The rows are grouped in 4 different ways at once. Each group adds its own fixed numbers to the row, and there is some noise. The rows also spread widely along 15 directions, which tell nothing about the answers.
Known rows, each followed by its group in each grouping:
0.85  1.50  3.84  -1.95  2.10  -2.74  -5.19  -1.61  1.59  -3.04  0.70  -3.12  -1.21  -1.35  0.10  -0.01  -0.20  3.00  -2.33  -0.53  0.98  -0.73  -3.21  -1.74  -2.15  0.16  4.83  -0.51  -1.18  0.92  2.73  -1.87  3.25 | q88 nis (3) L
-1.53  -1.10  -0.55  -1.15  -2.98  -2.22  -0.88  -0.68  -0.68  1.07  -1.87  -0.65  0.48  -2.38  2.07  2.78  4.06  -1.44  -2.71  -3.41  -1.30  0.75  0.97  3.09  -1.86  -3.42  1.11  -2.01  2.48  1.09  -6.17  -0.65  0.85 | q791 vira (1) B
-1.36  1.04  1.18  -0.76  0.47  0.85  -2.47  -1.28  0.03  -1.27  -3.10  -0.89  -1.38  -0.81  1.89  1.01  0.33  0.51  2.15  2.68  3.17  0.19  2.36  0.36  3.81  -0.49  -1.77  -2.17  -2.40  -3.08  -0.38  -2.59  0.57 | q736 vira (2) F
1.43  0.00  2.45  -0.37  -3.97  -1.85  -2.20  -3.20  1.92  -2.51  -0.69  2.27  -1.66  -2.78  1.56  2.00  0.41  -4.78  -2.83  -3.09  0.85  -1.13  1.37  0.14  0.77  -1.70  0.55  -2.27  -1.57  1.09  -4.11  0.39  2.61 | q791 gomit (0) G
-1.13  -0.57  2.45  0.63  -0.66  -3.40  -0.70  -0.55  0.99  0.35  2.30  1.14  -3.77  -1.43  1.73  0.29  -0.41  0.10  -3.80  0.09  -0.26  -1.00  2.34  0.09  -2.80  -4.61  1.08  -3.93  2.84  0.60  -2.16  0.35  3.00 | q88 gomit (2) B
-2.43  -3.23  -0.91  -2.69  2.70  0.51  -3.01  0.59  -0.01  -2.75  -1.31  -0.86  -4.00  -0.62  -2.61  1.70  0.04  -1.85  -2.84  -0.80  -1.18  -2.41  1.12  -1.20  -2.56  -1.89  0.31  -4.13  -1.53  -0.60  -1.95  2.83  1.05 | q912 pogi (3) Y
4.48  2.89  1.30  4.86  -4.51  3.18  -0.34  -1.37  -2.52  -4.12  -0.80  0.11  1.52  0.52  1.56  -0.95  -2.21  1.19  -0.62  2.05  0.46  1.00  0.91  1.62  1.87  2.72  0.45  0.58  -0.97  2.31  5.02  -2.53  0.56 | q736 pogi (0) F
-3.72  -4.02  -1.50  -1.74  2.35  0.53  -3.01  1.26  -0.51  0.98  0.51  1.65  -5.57  -0.30  2.37  2.64  0.52  4.17  -0.62  -0.16  -1.78  -0.17  0.07  0.88  -0.54  -2.10  1.62  -1.11  3.44  -1.08  0.19  1.96  0.45 | q912 nis (1) G
1.10  0.29  2.32  3.31  -0.97  -0.30  2.10  -1.24  -0.87  2.69  0.69  -1.32  1.38  -1.14  2.68  0.61  -3.26  3.95  -1.80  3.47  -0.24  -1.07  2.63  -1.25  -1.23  -0.24  -0.99  -6.17  -0.19  -2.18  1.51  -2.06  0.38 | q912 vira (0) Y
-0.96  -0.35  1.63  0.11  -1.53  0.20  -3.06  -0.52  -0.02  -2.23  1.56  3.35  -2.24  1.98  -0.55  -1.91  -1.48  0.37  2.01  -0.61  2.76  1.23  -1.63  -1.76  1.85  3.62  0.51  1.04  -1.62  -1.23  3.38  -1.69  2.01 | q736 gomit (2) L
-3.07  -1.07  -0.30  -2.66  1.68  -1.90  -0.47  1.12  -1.81  1.63  -1.74  -1.45  -2.75  2.18  -0.07  0.13  0.49  0.87  -1.58  -0.03  -1.26  2.99  0.74  1.86  -1.34  -1.73  -1.00  -1.89  1.01  -1.94  -1.29  -1.93  -0.62 | q88 gomit (2) Y
-0.11  0.89  1.81  -1.53  -0.24  1.98  1.43  -2.22  0.96  2.59  1.68  3.18  -2.92  -1.81  3.69  2.33  -2.84  2.01  -1.49  1.19  -3.09  -2.29  -0.18  -3.19  3.14  1.27  -1.90  2.47  -1.65  -3.20  1.37  4.50  1.56 | q791 nis (0) F
-2.45  0.21  1.47  1.16  0.32  -3.44  -0.86  0.94  0.43  0.25  2.98  0.78  -5.45  0.07  1.11  -1.17  0.08  1.02  -2.79  3.03  0.91  0.98  2.52  2.17  -2.64  -4.75  0.27  -3.26  3.03  0.56  0.94  -0.54  2.13 | q791 gomit (2) F
1.41  -0.83  -1.70  -1.06  -1.06  0.83  2.67  -1.63  -2.91  0.65  -0.04  -1.46  -0.11  2.09  -1.39  1.31  -1.00  -0.70  -4.35  -1.96  -5.94  0.21  -0.14  0.07  -1.26  1.27  -1.07  0.05  -1.02  -0.02  0.57  3.34  -1.49 | q912 nis (1) L
-0.23  0.16  -1.97  2.76  -1.71  2.38  1.93  1.02  0.26  1.99  -0.30  -0.48  1.75  -5.57  1.60  2.33  0.44  -2.86  -1.36  0.61  -3.47  -4.16  2.50  0.09  -1.27  -4.79  -1.79  -0.90  1.66  0.80  -4.46  2.04  0.93 | q736 gomit (1) F
-1.55  0.20  0.28  -3.84  1.02  -0.55  -3.05  1.79  -2.07  -1.62  -3.51  -1.48  -3.13  -1.61  -0.63  0.07  2.00  0.37  -0.89  -0.37  -0.10  0.21  -1.69  -0.35  -1.10  -1.10  1.21  1.53  -0.67  2.18  -3.93  -0.02  2.99 | q912 nis (3) F
1.61  3.40  3.06  0.61  -6.64  0.88  -0.47  -1.27  -2.05  -1.78  -1.89  0.92  -1.43  -0.65  1.21  -3.04  0.42  -2.55  -1.00  -0.61  2.54  1.80  -0.05  -1.17  1.88  1.61  -1.86  -0.05  -2.89  -0.12  -2.55  -2.85  3.49 | q736 vira (2) Y
-0.62  1.10  -0.47  -0.39  0.28  -2.49  -0.15  3.02  -0.38  0.16  0.20  0.42  -0.56  -0.60  -0.66  -0.03  -0.90  -0.70  -0.53  3.17  0.36  0.80  0.29  2.80  -2.60  -2.93  0.77  0.35  -0.67  1.87  0.20  0.13  0.85 | q791 gomit (0) F
-0.15  2.43  -0.02  -1.12  -4.01  0.94  -1.11  -0.01  -2.85  -2.14  -1.20  2.24  -1.02  -0.95  -1.21  -1.41  0.56  -0.06  -0.01  0.14  2.79  -0.33  -0.57  1.38  0.28  0.25  1.43  2.48  -2.96  0.60  -2.25  3.48  3.71 | q88 gomit (2) B
-2.45  -2.08  -3.83  0.51  -4.62  2.77  -0.59  3.45  -1.71  0.50  -0.83  3.01  0.74  -1.11  -1.58  0.79  -0.23  -3.89  2.24  -0.88  1.15  0.69  -0.62  0.93  -0.60  0.10  -0.88  -0.27  -3.47  -0.15  -2.60  1.32  -0.48 | q791 nis (1) G
-3.20  -0.58  0.34  0.28  -2.70  0.43  -1.30  2.81  -3.92  0.06  0.83  2.75  -4.45  2.46  0.64  -3.47  1.16  2.76  -0.17  0.23  0.64  3.72  -1.45  0.70  -0.54  1.67  -0.03  1.86  2.54  0.79  0.16  -0.95  2.15 | q791 pogi (3) G
1.05  1.95  0.32  1.51  -4.13  -1.80  2.96  -2.61  -5.59  -2.82  -0.42  -1.78  2.21  2.58  -3.76  -3.99  0.87  -1.72  -4.35  -3.54  -1.48  0.86  0.74  2.44  -1.95  2.08  -0.51  -0.21  -0.83  3.42  -1.35  1.25  1.38 | q791 vira (0) F
-0.13  -1.23  -0.28  -0.44  -4.68  0.98  1.39  1.76  -3.01  3.26  0.89  2.82  -1.56  1.68  0.80  -0.70  -1.65  1.20  -2.13  -0.25  -1.86  2.09  -2.02  -1.01  -2.32  1.86  -0.08  0.71  -0.69  -0.60  -0.54  0.74  0.68 | q88 vira (1) L
-4.45  0.64  -0.41  2.69  -3.81  -1.45  -0.59  2.23  -2.69  0.80  2.94  0.84  -0.46  -1.27  -0.55  -4.40  3.02  0.98  0.91  -2.43  1.99  1.04  -1.61  2.12  -2.40  -1.22  1.33  0.98  3.31  1.90  -1.65  -0.64  3.44 | q791 nis (1) G
-1.70  -1.24  -1.61  -1.23  2.29  -2.48  1.44  2.19  -2.90  -1.06  -1.49  -1.79  -0.62  2.28  -4.19  -0.82  -1.63  -1.59  -2.64  3.08  -0.33  -0.47  3.70  2.94  -3.49  -3.08  -1.15  -4.53  -2.20  0.85  -1.21  2.18  -0.72 | q736 vira (0) F
0.23  0.70  -0.45  0.42  -3.41  -1.28  2.16  -0.88  -3.97  0.79  -0.84  -1.37  3.18  1.00  -2.29  -2.40  0.85  -1.75  -2.03  -3.65  -2.70  0.54  -0.65  0.40  -1.07  1.17  -1.11  1.22  -0.32  1.63  -3.04  0.19  1.00 | q736 vira (2) G
-1.21  -0.01  1.95  -1.39  -0.20  -5.87  -1.14  0.76  -1.50  -1.96  -1.89  -0.45  0.22  2.00  -2.99  -2.98  -1.42  -2.21  0.58  -0.06  4.39  1.19  0.98  0.57  -1.06  0.33  0.10  -3.40  -3.17  2.15  -2.60  -3.71  1.85 | q88 vira (2) F
1.43  2.83  -2.09  -2.07  -1.32  -0.40  0.97  0.05  -2.86  1.76  -2.13  -2.05  0.36  -1.56  0.13  1.51  1.90  0.95  -2.19  1.92  -2.69  0.28  -0.05  4.39  -1.14  -3.41  0.94  3.18  -0.56  0.63  -2.09  3.72  0.72 | q912 gomit (2) G
-1.49  2.24  0.91  -1.18  -2.35  -1.63  1.06  0.09  -1.06  1.83  -0.51  2.60  0.31  -1.10  1.72  -1.14  0.26  0.11  2.15  1.74  2.38  1.01  0.00  1.40  2.87  0.63  -1.41  1.95  -1.16  -1.02  -2.69  0.84  2.06 | q791 nis (0) L
-1.16  -0.47  0.04  1.78  -1.87  -0.69  -0.24  0.47  0.67  3.26  1.90  1.25  2.18  -0.52  2.14  1.75  -0.88  2.12  1.13  0.54  -0.57  1.36  -0.87  0.62  -0.71  0.50  0.68  -0.31  0.89  -1.56  2.26  -2.27  -0.45 | q791 pogi (2) B
-1.00  -1.01  -0.93  0.20  1.08  -2.02  0.63  3.24  -3.45  -2.08  -0.16  -0.27  -1.03  2.55  -1.24  -1.74  -0.41  0.54  -1.56  -0.46  -2.69  1.88  0.69  1.98  -1.83  -0.79  0.37  0.59  3.31  4.49  0.19  -0.42  0.57 | q736 nis (1) B
1.51  3.31  1.74  -0.15  -2.99  3.15  -0.10  -2.25  -4.20  -2.77  -3.65  -1.36  -2.74  1.02  1.06  -1.21  -0.20  1.30  -1.84  2.92  1.12  2.17  2.24  -0.88  3.82  2.32  -2.55  -1.39  -4.50  -1.91  -0.48  -0.58  1.13 | q791 vira (2) G
-5.80  -1.35  0.24  -1.35  4.02  -1.31  -3.90  0.12  1.29  -0.19  0.85  -1.72  -0.76  -1.58  -0.57  -0.36  2.78  0.48  1.78  -3.07  -0.25  -1.19  -1.59  -1.55  0.32  -0.63  0.17  0.44  2.27  -1.71  -1.22  -1.59  1.78 | q791 gomit (3) G
0.02  2.03  0.11  1.55  -0.12  -4.60  -0.29  1.68  1.40  -1.23  2.89  -0.60  3.20  0.17  -3.26  -2.60  -1.19  -4.81  0.66  -0.28  0.92  0.12  -1.78  2.32  -3.06  -1.96  1.05  1.08  -1.11  2.38  1.20  -1.82  1.25 | q88 gomit (0) L
-2.37  0.36  -0.52  0.27  1.41  3.42  1.18  0.66  -2.87  2.78  -1.67  -2.04  -1.24  -2.66  2.31  0.90  0.90  3.73  -1.08  2.01  -3.86  -0.72  1.20  -2.41  1.04  -0.86  -2.42  0.17  1.53  -2.11  -2.86  0.87  1.08 | q791 gomit (2) G
1.90  -2.86  0.18  1.88  1.06  -1.41  1.93  0.89  -0.65  -0.09  -0.35  1.70  0.76  1.37  1.13  1.58  -4.39  -1.23  -1.49  0.95  -4.22  -0.23  2.54  -1.59  0.60  0.69  -2.19  -1.75  1.59  2.82  0.68  -1.95  -0.83 | q736 vira (2) F
-1.42  0.84  -2.26  2.65  -1.45  2.27  3.20  -0.76  -0.73  0.79  1.92  2.30  -0.12  0.17  0.10  -0.80  -0.67  -2.72  0.87  2.29  -1.74  -1.55  3.34  1.48  3.12  -0.97  -4.56  1.02  0.55  -2.65  0.15  3.72  -0.19 | q736 pogi (2) L

New rows, each followed by its group in each grouping:
0.97  -2.28  -0.17  3.09  -2.05  0.28  -1.71  -0.96  -0.42  -1.35  -0.95  2.23  2.26  -1.63  1.73  2.51  -1.25  1.17  1.57  0.51  1.75  -0.19  2.05  0.56  1.46  1.82  1.30  -3.45  0.87  1.24  -0.04  -2.45  0.20 | q791 gomit (2) L
2.70  1.28  0.54  0.21  -3.74  -0.81  0.18  -0.71  -0.34  -0.10  -1.12  0.34  4.90  -0.28  -1.16  0.59  -2.11  -3.00  0.17  -1.77  0.36  0.38  -1.37  0.78  -0.44  2.10  0.46  0.33  -4.14  0.35  0.80  -1.59  -0.15 | q736 gomit (0) Y
-2.01  0.57  0.33  1.77  -0.05  -1.55  0.60  -0.75  2.66  4.07  4.36  1.06  -0.13  -0.81  2.49  1.06  -1.79  0.79  0.66  1.53  -0.79  -0.61  0.27  1.06  0.62  -2.75  -0.91  -0.50  0.82  -3.79  3.12  0.54  -0.25 | q88 nis (2) G
1.60  1.31  -2.95  0.83  -0.52  1.61  3.32  -1.53  -3.67  0.59  -2.24  -1.77  6.29  -0.69  -1.13  1.43  -0.40  0.39  0.47  -0.04  -3.89  -1.37  0.62  1.55  2.06  2.44  -1.55  3.22  -1.54  0.78  -0.30  2.57  -1.23 | q791 vira (2) F
-2.84  -0.55  -1.95  -0.89  0.03  -2.08  -0.16  -0.14  -1.84  0.28  -0.82  -0.78  3.77  -1.57  -4.11  -1.18  1.29  -1.79  1.66  -2.14  1.51  -2.90  -0.31  1.72  -1.46  -0.84  0.34  -0.50  -2.42  0.09  -4.16  3.04  1.55 | q912 vira (0) G
-3.07  -3.73  -5.03  1.29  -2.11  5.32  -2.61  4.48  -2.88  -1.43  -2.16  2.51  -2.08  -0.04  -0.97  1.76  -0.34  -0.82  2.97  1.62  1.80  1.20  1.09  1.79  -0.22  -0.49  -0.44  -2.42  -1.86  -0.63  -0.69  0.42  -1.25 | q912 nis (1) G
-0.55  -1.38  3.86  -0.12  -2.26  -1.37  -3.97  -1.97  1.36  -0.87  0.23  0.01  -2.32  -0.36  0.72  -0.04  -1.23  -1.00  -1.98  -4.09  1.10  0.74  -1.69  -4.33  -1.43  1.38  1.24  -3.85  -2.00  -1.03  -0.89  -5.07  2.07 | q88 gomit (2) G
-0.25  -1.50  1.27  -0.76  -1.33  2.58  -0.69  0.43  -0.01  3.37  0.47  3.36  -2.95  -1.17  5.30  2.60  -1.63  4.37  -0.08  1.05  -2.56  1.00  -1.68  -3.63  1.68  2.78  -0.12  1.66  1.28  -2.10  0.82  -0.73  0.85 | q791 gomit (1) L
-0.35  1.16  -2.16  -0.50  -0.23  -1.36  -0.19  -0.41  -1.49  -3.28  0.17  1.42  0.97  2.27  -3.59  -1.49  -0.87  -3.13  1.50  -0.40  0.81  -0.28  0.07  4.17  1.69  0.80  -0.15  3.71  -2.39  1.42  2.09  3.09  0.24 | q88 pogi (2) F
0.59  3.55  -1.04  0.08  -0.16  -0.17  0.11  -0.98  0.45  -2.31  -1.34  -2.36  0.51  0.11  -1.04  0.16  0.03  -4.32  0.91  2.93  1.42  -0.35  2.06  3.19  2.35  -2.09  -2.43  -0.39  -4.32  -1.50  1.04  0.04  -0.73 | q912 vira (1) F
1.03  -1.84  -0.04  -1.58  -3.17  0.85  -0.98  -0.43  -1.33  -1.52  -1.92  1.20  -1.12  0.87  -1.54  1.68  -1.89  -2.37  -3.32  -1.23  -0.22  0.20  0.77  0.54  -2.01  0.41  0.29  -3.54  -3.95  -0.40  -0.70  1.29  -0.18 | q736 pogi (0) Y
0.26  1.23  0.68  -1.04  2.83  -2.98  -1.18  -1.82  1.22  -2.63  0.50  -1.13  2.62  1.69  -0.99  -0.71  -0.45  -1.89  0.87  -2.81  -1.69  0.06  -1.50  1.78  2.47  1.48  -0.15  3.12  0.16  0.31  3.57  -1.35  0.05 | q736 vira (0) Y
-1.19  -0.66  -1.95  1.19  -4.24  2.27  -2.36  0.52  -0.68  -3.94  0.77  2.39  0.33  0.34  -3.32  -1.74  0.31  -4.66  1.42  -3.39  2.14  -0.66  -1.13  1.91  -0.05  1.38  0.40  0.84  -2.72  0.38  1.23  1.20  1.04 | q736 pogi (1) Y
1.42  2.34  2.08  -0.08  -4.19  -4.69  -2.46  0.39  -0.81  -1.85  -0.98  -1.26  0.82  -0.42  -0.35  -1.92  2.18  -2.55  -1.52  -0.90  2.33  3.51  -1.61  2.38  -2.51  -1.00  2.35  -0.36  -0.74  3.81  -2.70  -4.97  2.69 | q791 vira (2) L
-1.03  2.12  -0.69  3.02  -2.58  3.10  -3.21  -0.79  -0.63  -1.88  0.41  -0.75  1.29  0.14  1.17  -0.33  1.63  0.99  2.42  0.27  2.30  2.56  -1.39  3.22  1.99  1.09  0.44  1.26  -1.01  -2.57  4.24  -2.99  -0.42 | q791 vira (0) G
-0.49  1.74  0.04  0.51  0.24  0.34  -1.84  1.23  -0.98  -1.12  -2.54  -3.25  -0.98  -0.20  2.67  1.03  2.55  -0.22  -0.44  0.27  -1.69  3.62  0.13  2.81  0.21  -2.60  -0.36  0.42  2.58  0.93  -1.18  -5.06  0.10 | q912 nis (0) B
-1.86  2.38  0.42  -3.98  1.94  -4.33  3.41  -0.04  -2.82  2.83  0.86  -3.24  2.26  3.18  -3.81  -2.24  -1.14  1.54  -1.40  0.88  -1.47  0.30  -1.15  0.20  -1.85  1.21  -0.89  0.95  -4.32  -1.99  1.27  2.87  -0.26 | q791 vira (1) B
0.56  2.84  2.24  -1.00  -1.60  1.39  -0.57  -0.99  0.31  2.11  0.17  0.54  0.38  -3.72  2.78  0.58  -1.70  4.41  1.43  3.71  2.19  -2.58  -1.03  -2.44  2.06  1.24  0.76  0.82  -3.63  -2.95  1.03  1.80  2.73 | q736 nis (1) L
0.39  -1.33  1.29  -1.60  -1.61  1.89  -4.37  -2.10  0.02  -2.28  -2.47  0.00  -3.04  0.20  2.61  3.03  0.14  1.40  -0.76  -0.59  1.25  1.73  0.33  -0.17  1.95  1.61  1.29  -2.86  -1.61  -1.92  1.11  -2.46  -0.13 | q736 nis (1) L
0.96  1.04  -1.07  -2.03  -1.91  0.45  0.02  -0.99  -3.08  1.45  -2.22  -2.32  1.79  0.75  0.04  1.77  0.50  1.85  -1.78  -1.12  -2.96  2.67  -1.98  1.62  -0.06  1.74  0.84  2.08  -2.29  -0.46  0.67  0.29  -1.02 | q791 nis (2) G
1.44  0.60  1.36  -0.48  -3.10  -3.75  -0.05  -2.73  -1.10  -0.30  0.00  -1.06  5.81  0.10  -3.21  -1.13  -0.75  -1.73  -1.16  -5.06  0.29  -1.45  -2.99  -0.26  -2.36  3.13  2.29  0.73  -3.24  1.85  -0.43  -0.48  1.40 | q88 vira (3) F
-3.08  -2.93  -0.32  -1.46  4.15  -3.83  -1.53  -0.63  2.26  -1.07  1.94  2.14  -2.10  -0.11  -0.90  0.50  -0.54  -1.96  0.66  -1.78  -0.72  -2.47  1.18  0.12  1.10  -1.68  -0.77  -1.07  1.96  -0.28  -0.74  1.78  1.58 | q912 vira (2) Y
0.49  2.56  -1.53  2.88  -1.46  3.80  1.06  -1.53  -3.46  -1.04  -0.14  -1.31  -0.92  0.89  1.47  -0.07  0.71  2.81  -1.71  3.28  -1.30  0.72  3.16  4.84  1.84  -1.69  -1.24  0.55  1.41  -2.13  3.47  2.66  -0.91 | q736 gomit (0) G
-0.77  -3.03  -0.86  3.69  1.86  -0.79  0.17  2.03  1.81  3.72  3.05  1.18  4.17  -1.25  1.80  2.89  -4.80  2.69  2.02  1.51  -1.83  -1.34  -0.40  -0.34  -1.79  -0.50  1.09  -2.35  1.27  -0.60  4.15  -1.89  -1.80 | q88 nis (0) G
-1.47  2.54  -0.36  -1.52  1.21  -0.17  -1.94  1.02  -0.55  -2.38  -1.38  -1.70  1.57  1.28  -2.13  -1.64  0.35  -1.96  3.13  0.08  1.38  2.28  -2.62  0.54  2.19  2.57  -0.87  3.22  -3.89  -0.53  1.61  -2.49  0.16 | q791 nis (0) L
-2.61  -2.62  0.40  -2.72  -0.93  -1.66  -3.76  3.01  0.12  0.73  0.51  3.34  -3.81  1.38  0.14  -0.21  -0.43  -0.26  1.03  -0.96  1.00  3.29  -2.92  -0.45  -1.35  0.34  1.44  0.84  0.07  0.16  -0.11  -2.32  1.52 | q736 nis (2) L
0.93  0.22  2.56  -2.03  -0.77  -5.31  -2.62  -0.10  -1.12  -0.93  -0.96  0.09  1.54  1.36  -1.34  -2.02  -0.80  1.20  1.47  -1.08  2.87  1.96  -3.42  -0.98  -0.89  3.54  2.77  0.62  -2.28  2.55  -0.06  -4.32  2.58 | q912 vira (2) L
2.46  3.76  0.90  0.16  -2.37  -1.24  3.43  -0.58  -3.84  -0.45  -0.78  -1.84  1.25  1.56  -0.40  -1.81  -0.26  -1.00  -4.25  -0.77  -4.01  1.66  0.03  2.07  -1.19  -0.58  -0.70  3.01  0.42  2.48  -1.18  0.86  1.13 | q88 gomit (0) B
2.18  0.44  0.15  1.27  -4.24  -0.57  -2.18  -1.93  1.63  -0.89  1.69  -0.43  4.12  -2.74  -1.31  1.95  -0.65  -2.52  -1.22  -2.81  0.00  -0.98  -2.90  -0.58  -2.63  1.15  3.12  -0.86  -3.92  0.78  1.29  -0.49  0.93 | q791 nis (2) L
-0.90  -0.72  0.23  -2.82  0.12  -0.94  -2.98  3.09  0.26  1.08  -0.79  0.85  -0.90  -0.64  0.27  1.25  -1.09  0.99  0.72  1.34  0.73  1.35  -3.00  -0.68  -1.98  -0.04  2.12  0.89  -1.98  0.07  -0.23  -1.25  1.17 | q88 nis (3) L
-1.49  -1.15  1.75  1.03  1.47  -1.75  -2.41  0.40  1.00  0.69  1.26  -0.53  2.42  -1.20  -1.04  -0.23  -2.96  2.83  2.44  1.64  2.92  -2.20  -0.76  -2.71  -1.44  1.30  1.52  -3.34  -2.81  -1.26  2.89  -2.80  1.22 | q736 vira (2) F
-2.37  0.59  -2.23  0.29  0.17  2.56  -1.31  0.30  0.92  2.32  -0.71  -2.01  1.00  -4.51  1.75  3.87  2.81  0.00  0.30  0.47  -1.59  -1.74  0.51  2.25  -1.39  -4.74  0.21  -0.15  1.12  -2.90  -2.72  1.48  0.20 | q912 gomit (0) B
-1.26  1.24  1.62  3.29  2.31  -1.81  0.85  -0.24  0.62  1.11  0.29  -1.15  1.26  -1.77  3.56  -0.45  -0.53  1.55  1.40  3.24  -0.05  -0.89  3.58  1.18  2.85  -2.81  -2.58  -2.21  3.75  -0.76  -0.46  -3.12  0.68 | q736 vira (0) G
-1.47  1.43  -0.36  -0.68  0.77  0.34  0.21  -0.47  1.51  0.48  0.40  -1.54  -0.64  -0.54  -1.12  0.17  -0.68  -4.41  0.30  -0.41  -2.01  -0.87  -0.51  -1.89  0.92  -0.92  -3.41  0.78  -3.32  -2.24  -0.05  -0.17  0.23 | q912 nis (2) F
2.39  1.65  -1.36  2.64  -3.54  1.51  2.98  -2.13  -2.51  1.38  1.40  1.16  1.80  -2.11  1.93  1.70  -1.16  2.59  -3.37  1.31  -2.90  -2.32  1.87  3.96  -0.03  -2.10  0.98  1.11  1.22  0.29  0.85  6.55  0.50 | q88 nis (0) G
-0.09  -2.25  -2.01  0.43  -0.99  1.76  1.84  0.15  -3.20  3.27  -2.06  1.28  2.62  -1.89  2.65  2.93  -0.54  4.22  0.27  0.18  -2.69  -1.43  1.03  0.53  0.65  1.23  0.41  0.11  2.50  0.00  -2.89  1.85  -0.18 | q88 gomit (1) L
3.08  3.41  2.33  2.40  -2.31  -0.68  -0.85  -3.09  -0.31  -3.70  -1.46  0.45  1.87  -2.34  2.56  0.43  -0.17  0.94  0.27  2.14  2.86  -0.86  2.78  2.42  4.08  0.77  0.54  -0.95  0.05  1.18  1.12  -0.87  1.99 | q791 gomit (3) Y
-0.48  -1.68  -0.38  -1.38  -4.21  0.57  -3.57  0.82  0.34  -1.67  -1.29  4.83  -2.45  -0.66  2.20  2.37  0.34  -1.96  0.72  -1.07  2.36  2.32  -0.34  2.23  1.55  0.52  1.00  -0.08  -0.51  0.33  -0.93  -0.53  1.03 | q791 nis (3) Y
